There are 3 nested groupings, the coarsest first. Each group lies inside one group of the grouping before and may be the whole of it. The rows also spread widely along 12 directions, which tell nothing about the answers.
In the rows, zero is written as 128.
Known rows, each followed by its group in each grouping:
[166 138 169  87 149 135 125  99 162 113  87 238 136 192  72 168 115 123
 120  98 178  65  84  90 136]  J_33 J_807 zovuv
[130 102 158 105 165 140 111  82  92 166 110 199 119 136  90 150  67 119
 163 125 225 107  76 167 103]  J_589 J_539 Nos
[174 121 143  92 182  99 123 101 146 105 143 144 127 168 144 134 132 128
 116 118 152 179  55  77 145]  J_589 J_608 sofe
[161 128 163  88 174 146 111  89 169 128 118 113 139 151 127 162 137 148
 136  93 151 183  94  96 123]  J_527 J_359 kap
[124 158  98 105 133  86 111  88 147 148 137 180 112 173 153 148 115 158
 156 156 132 134  69 117 120]  J_589 J_752 lani
[123 135 119 112 170  87 117 151 132 116 108 200 164 132 101 120 100 100
 166 153 124 104  78 165 116]  J_33 J_203 zut
[140 130 148 158 129  93  83 144 129  58 125 112 112  75  81 112 107 137
 154 159  83 115  66 175 136]  J_33 J_329 Vilu
[166 134 146 144 105 108 127 116 157  71 119 137 108 123 107 149 143 145
 119 127 124 117 116  98 137]  J_527 J_412 kipam
[151 151 142  75 149 114 118 112 150 118 137 224 149 202 148 159 135 134
 157 130 151 100  98  86  95]  J_589 J_608 Lifom
[154 171 126 117 112 123 155 156 144  73 107 145 130 149 130 182 108 105
 143 158 128 111 119  91 148]  J_527 J_412 rivu
[117 148 114 114 132  99  95 123 124 116 134 135 157 128 153 127 133 154
 201 151 102 146  89 148  95]  J_527 J_605 ledov
[137  82 153 152 161  33 154 148 176 192 176 177 175 129 147 132 137 103
 130 152 158 114 106 107  67]  J_589 J_934 banif
[135 136 149 116 153 141 138 158 100  99 104 133 150 136 142 152 104 117
 172 146 151 117  95 117 132]  J_33 J_329 dize
[146 155 174 120 150 141 121 132 149 109  88  89 167 134 112 172 108 131
 144 111 121 141  83 121 148]  J_527 J_605 Zedar
[130 127 151 125 147  91 142 144 148 126  84 143 142 124 114 154 115 114
 165 152 118 143 133 155  82]  J_33 J_329 dize
[121 129 125 143 131 107 130 160 136 147 174 141 164 107 152 148 107 109
 175 169 145  87  96 132 115]  J_527 J_412 rivu
[122 166  58 136  82 118 136 119  96  88 123 175  62 136 151 164 115 143
 182 195 139 121 130 120 119]  J_33 J_807 zovuv
[157 146 185 151 103  59 167 180  68  76  48 168 157 154 121 146  89 132
 148 175 127  74  89 111 133]  J_589 J_608 Lifom
[128 176 142 153 115  84 143 139 145 143  80 129 134 150 140 187  94 146
 142 166 122 101  98 116 135]  J_589 J_608 Lifom
[125 151 137 153 132  50 130 142 162 127  84 103 116 113 107 159  85 121
 147 177  88 157  87 163 127]  J_33 J_329 dize
[140 116 155 135 101 112 144 138  78 171 184 140 134 136 186 194  89 123
 203 179 206 121 113 116  85]  J_527 J_605 Zedar
[137 136 117 124  89  72 104  97 100  91 112 158 109 139 149 125 156 182
 192 157 106 158 122 136  76]  J_527 J_605 ledov
[143 101 141  96 175 118 107  88 147 172 140 188 130 146 118 155 120 128
 151 117 188 132  94 139  92]  J_33 J_203 zut
[147 143  80 125 125 107 135  93 195 129 153 134 109 140 161 156 172 152
 123 136 128 161 133  73 126]  J_527 J_412 rivu
[156 134 206 173  71  97 158 160  64 107  60 152 120 115  87 180  57 136
 161 167 175  54 106 145 123]  J_527 J_359 kap
[134 113 130 139 147  96 155 166 115 117 133 168 148 119 138 131 118  92
 160 168 145 126 136 129  83]  J_589 J_608 Lifom
[158 135 158 121 124  56 152 144 125 121 125 209 165 174 144 143 114 130
 143 155 152  70  73  80 126]  J_589 J_539 Nos
[192 116 155 136 128 100 136 129 143  50 158 140 104 135 126 142 147 121
 106 139 131 144 104  73 131]  J_589 J_608 sofe
[171  94 135  99 194  85 128 115 126 111 141  87 115 140 144 140 105 107
 142 142 143 249  52 108 142]  J_33 J_807 zovuv

New rows, each followed by its group in each grouping:
[141 162 108 102 146 132 127 130 145  90 157 159 135 175 172 156 144 133
 140 137 142 116  78  53 150]  J_589 J_934 banif
[164 118 147  93 182 115 119 125 136  66 124 162 114 128  70 134  78  69
 131 132 144 170  71 142 137]  J_589 J_539 Nos
[144 141 111 114 136  82  92  95 138  67 122 157  98 131 108 114 128 145
 149 149  97 166  83 144 116]  J_589 J_539 Nos
[119 125  71 111 183 110 149 123 150 169 118 167 125 132 139 148 116  98
 145 149 162 173 117 137 112]  J_33 J_203 zut
[147 151 151 109 105 119 172 151  78  72  64 148 139 179 182 181 141 150
 179 160 140 134 158  76  84]  J_589 J_934 banif
[161 117 171 107 176 105 174 153 134 130  99 116 177 155 156 165 113 105
 139 129 151 168 103  83 121]  J_589 J_539 Nos
[131 127  89 151 125  39 168 127  95 127  97 196  95 146 128 122 104 117
 129 180 167 134  88 111 134]  J_589 J_934 banif
[100 112  50 104 196 137 155 124  93 146 135 162 123 129 168 117 120  91
 166 152 192 190 113 122 112]  J_589 J_934 banif
[115 129 107 115 191 142 148 155 143 158 146 133 182 131 167 139 121  99
 160 136 150 143  96 107 120]  J_589 J_752 lani
[140 154 121 107 128 111  96 123 165  79 139 191 131 131  97 126 134 125
 164 140  98 115 112 141  92]  J_527 J_359 kap
[145 115 159 126 149 126 129 163 137  86 113 119 164 109 123 150 131 111
 174 142 105 141 132 136  84]  J_33 J_807 zovuv
[153 140 126  94 160  83 157 125 137 125  72 116 145 172 179 170 142 146
 154 146 120 209 119  93 112]  J_33 J_203 zut
[153 148  87 114 110  94 155 131  96  73 113 151  78 139 130 157  92  96
 162 180 147 196 117 116 132]  J_527 J_605 ledov
[142 124 163 143 133  63 109 122 154 162 160 137 170 137 145 139 125 149
 155 140 134 112  56 119 121]  J_527 J_605 Zedar
[134 125 110 111 152 130 157 142 120 102  97 178 136 138 135 130 143 111
 157 138 154 133 140 111 107]  J_33 J_329 dize
[137 147 101 133 107 119  93  79 169 135 171 178  76 126 103 164 115 135
 143 140 157 120 100 127 117]  J_527 J_605 ledov
[146 134 116 147 125 137 185 146  93 110  84  72 107 113 158 180  98 117
 143 156 176 180 130  97 158]  J_527 J_412 kipam
[144 113 109 152 156  86 173 154 145 123 106  91 129 109 140 151 120 102
 132 158 129 196 122 112 132]  J_33 J_807 zovuv
[116 122 148 106 189 130 149 115 154 172  62 171 164 151 108 158 110 110
 136 111 176 134 117 135  91]  J_589 J_934 banif
[134 145 127 144 112 133 115 132 127  82 108 104 154 115 160 127 166 180
 165 130 101 109 113 107 125]  J_527 J_412 kipam
[118 168  57 147  96  73 134 125 155 118 140 160  91 118 134 148 118 117
 163 187 108 153 128 137 111]  J_527 J_605 ledov
[164  91 180 115 170 106 115 101 143 131 146 148 143 141 113 132 126 134
 121 106 162 145  65 105 117]  J_589 J_752 lani
[137 167 118  81 145 142 121 147 109  66 118 173 148 156 136 137 113 113
 188 148 126 129  94 113 124]  J_527 J_359 kap
[119 164  97 132 134 126 142 141 129 143 124 110 145 132 166 166 114 132
 171 154 140 143  95 104 146]  J_527 J_605 ledov
[111 117 106 113 164 138  58  96 158 119 168 186 156 102 100  86 150 142
 172 114 125  90  78 169 105]  J_527 J_412 rivu
[150  93 175 120 152  94 162 133 123 196 132 135 176 162 203 164 155 163
 162 133 192 125 107  72  89]  J_33 J_329 Vilu
[128 122 134  91 177  96 138 111  72 118  59 109 123 154 156 147  94 136
 179 152 150 230  90 144 101]  J_589 J_934 banif
[123 137 138 143 128 138 139 127 100 168 108 138 127 118 118 181  69 118
 170 148 200 106  91 142 135]  J_527 J_605 ledov
[119 141 117 149 143 104 194 157 147 194  65 142 142 133 128 200  77  93
 142 164 174 122 133 124 121]  J_33 J_807 zovuv
[156 135 128  94 149  77 122 128 134 128 163 185 157 173 164 127 126 135
 164 146 148 127  52  81 131]  J_527 J_359 kap
[129 130 120 134 150  38 141 151 163 168 151 123 172 125 165 142 105 113
 159 175 114 149  75 129 117]  J_527 J_412 rivu
[109 120 134 142 158 134 118 133 166 147 112  84 178  87 142 136 145 142
 174 124 110 149 137 158  82]  J_527 J_412 kipam
[172 119 138 109 146  79 139 108 161 111 148 152 108 152 134 156 124 114
 122 141 145 175  97  88 119]  J_589 J_539 Nos
[ 95 145 116 120 159 187 102 112 112 125  95 158 145 124 116 141 124 145
 175 117 163  88 112 152 105]  J_589 J_934 banif
[154 128 106 154 108  61 162 130 139 151 145 147  89 136 161 181 116 127
 131 183 162 141 118  96 123]  J_33 J_203 zut
[135 142  97  86 149  61 132 114 136 115  91 192 115 163 139 129 133 136
 166 163 117 177 109 131  90]  J_33 J_329 Vilu
[141 110 141 165 117  57 133 167 123 126 147 113 137  89 154 150 121 126
 173 190 105 142 129 155  78]  J_33 J_203 zut
[132 145 113 135 135 120 149 122 122 139 110 118 147 143 161 148 134 148
 149 134 157 145  91  90 153]  J_527 J_605 Zedar
[132 113 122 138 150  90 128 145 112 135 160 117 154 104 166 118 121 129
 181 162 136 159  85 131 107]  J_527 J_359 kap
[120 137  93 122 144 136 138 113  73 121  87  62 101 111 178 146 113 157
 192 162 142 237 119 143 119]  J_527 J_359 kap
[ 98 104  83 104 172  94  71 124 120 113 165 150 148  92 160  68 161 148
 223 164  86 177 105 195  46]  J_33 J_329 Vilu
[139 148 132 102 129 131 123 119  93  84 100 172 102 146 113 161  81 118
 170 157 152 126  96 138 120]  J_589 J_539 Nos
[127 109 116  98 177 152 129 137 135 130 157 140 151 124 170 135 152 113
 184 134 152 160 134 120  77]  J_33 J_329 dize
[163 141 134  66 141  87 131 119 157  88 112 202 100 176 112 169 114  99
 154 158 132 173 127 120  81]  J_33 J_329 Vilu
[145 130 157 100 156  87  60 122 175  99 184 160 179 134 122 113 135 138
 169 130  89 103  46 138 112]  J_527 J_412 rivu
[109 139  59 156 144  73 122 107 176 173 161 135 142 113 154 108 157 151
 142 144 123 145  82 112 138]  J_527 J_605 ledov
[119 168  78 131 119 109 120 128 168 113 153 207 123 128  97 136 116 101
 148 155 132  87 102 132 133]  J_527 J_605 Zedar
[148 148 102 140 138 120 158 122 155 112 108 131 112 137 142 157 140 130
 116 140 141 148 122  85 143]  J_589 J_608 sofe
[102 182  71 150 111 161 154 128 174 148 128 148 104 138 151 203 125 123
 136 154 157  90 153  89 125]  J_589 J_934 banif
[124  99  78 139 145 127 130  86 164 191 168 160 105 118 152 148 155 143
 148 134 182 144 134 113  89]  J_33 J_807 zovuv
[131 143 123 129 140 145 176 183 153 111 107 119 172 111 137 174 128  77
 167 144 126 152 178 114  89]  J_527 J_605 ledov
[168 109 163 104 167 107 165 159 113 147 148  98 137 153 184 207  87  91
 160 163 180 196  97  93 118]  J_33 J_203 zut
[171 131 157 108 135  91 107 141 129  42 116 217 128 147  69 129 109 106
 141 143 119  88  83 134 122]  J_33 J_203 zut
[162 114 150 126 164 142 143 131 131 101 151  86 141 142 175 157 151 135
 125 116 163 162  87  53 145]  J_589 J_934 banif
[123 166  88 139 136  75 131 151 178 122 117 114 131 118 147 165 123 121
 155 179  76 163 120 140 114]  J_33 J_203 zut
[140 119 109 146 133  76 138 141 145 112 137  81 102  95 161 145 138 130
 159 178 101 208 128 133  98]  J_33 J_329 Vilu
[133 169 110 114 130  83 141 154 169  78 126 170 137 158 144 157 132 109
 146 166  91 129 120  99 103]  J_589 J_934 banif
[163 107 163 136 145  78 152 140 103 104 121 109 130 125 136 149  92 110
 141 155 150 168  79 111 132]  J_589 J_539 Nos
[175 163 154 105 120  72 148 160 107  58 122 159 106 175 140 178  79  96
 150 189 124 149  84  94 134]  J_589 J_608 Lifom
[132 130 117 127 139  93 122 145 164 107 184 158 158 136 173 134 166 132
 159 152 112 115 116  89  83]  J_589 J_934 banif
[ 85 166  82 155 143 150 135 151 161 143 106 147 146  93 124 149 116 110
 162 159 120  93 143 162 104]  J_589 J_608 sofe
[158 128 129 106 137  99 125 136 135  81 152 171 123 146 143 135 143 127
 153 151 131 132  99  94 115]  J_33 J_329 Vilu
[158 136 138 127 118 117 148 136 149  84 104 180 103 141  86 175 107  99
 132 149 148 113 128 111 123]  J_33 J_807 zovuv
[126 117 123 149 136 111 126 122 151 167 156 154 154 110 134 138 135 132
 158 132 156 108 108 124 102]  J_527 J_605 ledov
[153 134 143 143 104  76 170 138 147 137 104 148 144 147 154 164 137 142
 134 149 147 109 121  78 123]  J_527 J_412 kipam
[132 155 116 128 139 156 134 130 140  98 113  72 134 121 169 171 139 147
 159 137 114 167 134 104 121]  J_589 J_539 Nos
[146  95 105 109 156 124 112 132  96  90 193 143 104 109 161 116 136 115
 183 163 156 173 101 124  97]  J_33 J_329 Vilu
[129 160  79 100 157 125 105 100 170 138 183 198  91 150 124 161  94  98
 146 159 162 130  83 129 120]  J_589 J_608 sofe
[141 132 140 139 143  45 173 154 136 142  92 120 193 156 196 137 156 157
 150 154 111 142 103  74 112]  J_589 J_539 Nos
[118 123 102 155 162  57 137 147 137 160 144 173 158 122 143 105 118 115
 142 167 136 111  71 131 122]  J_589 J_608 Lifom
[164 124 134 162 111 100 169 151 129 118 139  73 135 134 199 177 157 160
 143 158 136 148 117  50 140]  J_33 J_807 zovuv
[142 147 120  64 180  80  68 119 136  68 125 184 141 159 110 113 106 122
 183 152  82 167  43 164 113]  J_33 J_203 zut
[111 151 117 148 113  80 150 175 119 109 101 168 161 121 135 134 113 119
 178 184  94 100 129 149  87]  J_589 J_752 lani
[111 134 116 130 160  80 121 122 176 157 120 156 170 137 140 121 145 145
 147 136 102 132  96 131  97]  J_589 J_752 lani
[120 136  87 108 153 148 151 139 122 113 112 129 107 121 155 158 124 102
 178 162 145 189 159 135  91]  J_33 J_329 dize
[145 136 136 171  79  96 131 128  90  86 109 129 121 111 132 129 146 172
 159 153 128 107 111 117 123]  J_527 J_605 Zedar
[130 132 193 157 126  53 129 180 141 105 104 129 200 120 131 141 122 135
 166 162  80  87 100 140  80]  J_589 J_934 banif
[154 119 142 103 160 145 112 114 174 128 182 157 129 144 145 161 147 130
 141 120 163 123 101  86 111]  J_33 J_329 Vilu
[162 127 133 169 119  55 178 176 129 115 151 108 128 111 130 160  82  75
 126 183 142 158  88 101 153]  J_527 J_605 Zedar
[156 138 156 123 108  82 155 138 121 126 106 152 137 158 151 178 102 134
 157 160 157 118 103  96 122]  J_527 J_412 kipam
[153  92 129 147 154  74 107 100 191 133 144 156 119 104  97 118 162 137
 111 119 123 148 111 134  97]  J_33 J_203 zut
[179  93 185 106 166  95 120 158 184  70 190 131 181 133 143 126 173 103
 136 122  88 166 121  86  73]  J_589 J_752 lani
[127 178 104 118 154 129 132 138 185 129 131 162 147 153 137 167 116 113
 130 143 126  95  89 102 147]  J_589 J_608 sofe
[133 150 109 119 110 164 142 119  93 138 128 136  91 152 170 210  91 139
 183 168 191 123 116 103 126]  J_33 J_807 zovuv
[161 108 164 120 166  90 119 135 165  99 127 133 159 129 105 135 130 113
 136 125 109 148  83 118 114]  J_33 J_807 zovuv
[111 109  61 159 130  77 140 116 123 128 129 130 114  88 164  95 168 149
 161 167 114 180 149 141  75]  J_589 J_539 Nos
[123 166 100 116 100  89 166 197  48  34  43 198 142 140 141 120 116 116
 209 204 102 101 148 140  99]  J_33 J_329 Vilu
[130 124 128 127 137 101 141 140  82 128 106 160 157 135 150 123 112 140
 172 151 166 101  70 120 137]  J_527 J_412 kipam
[133 164 119 140 125  91 140 157 135 101 132 138 148 134 150 152 106 124
 153 168 112 103  81 105 145]  J_589 J_539 Nos
[123 127 131 126 130 109 162 134 103 162 116 131 144 158 203 180 130 151
 176 161 172 140 130  87  83]  J_589 J_934 banif
[154 111 174 135 154 108 146 144 206 176 192 145 195 152 176 167 163 133
 119 114 145  93 108  52 100]  J_589 J_752 lani
[136 112 165 118 128 121  82 125 109 119 181 139 153 119 157 142 120 149
 201 145 142 105  82 146  84]  J_527 J_412 kipam
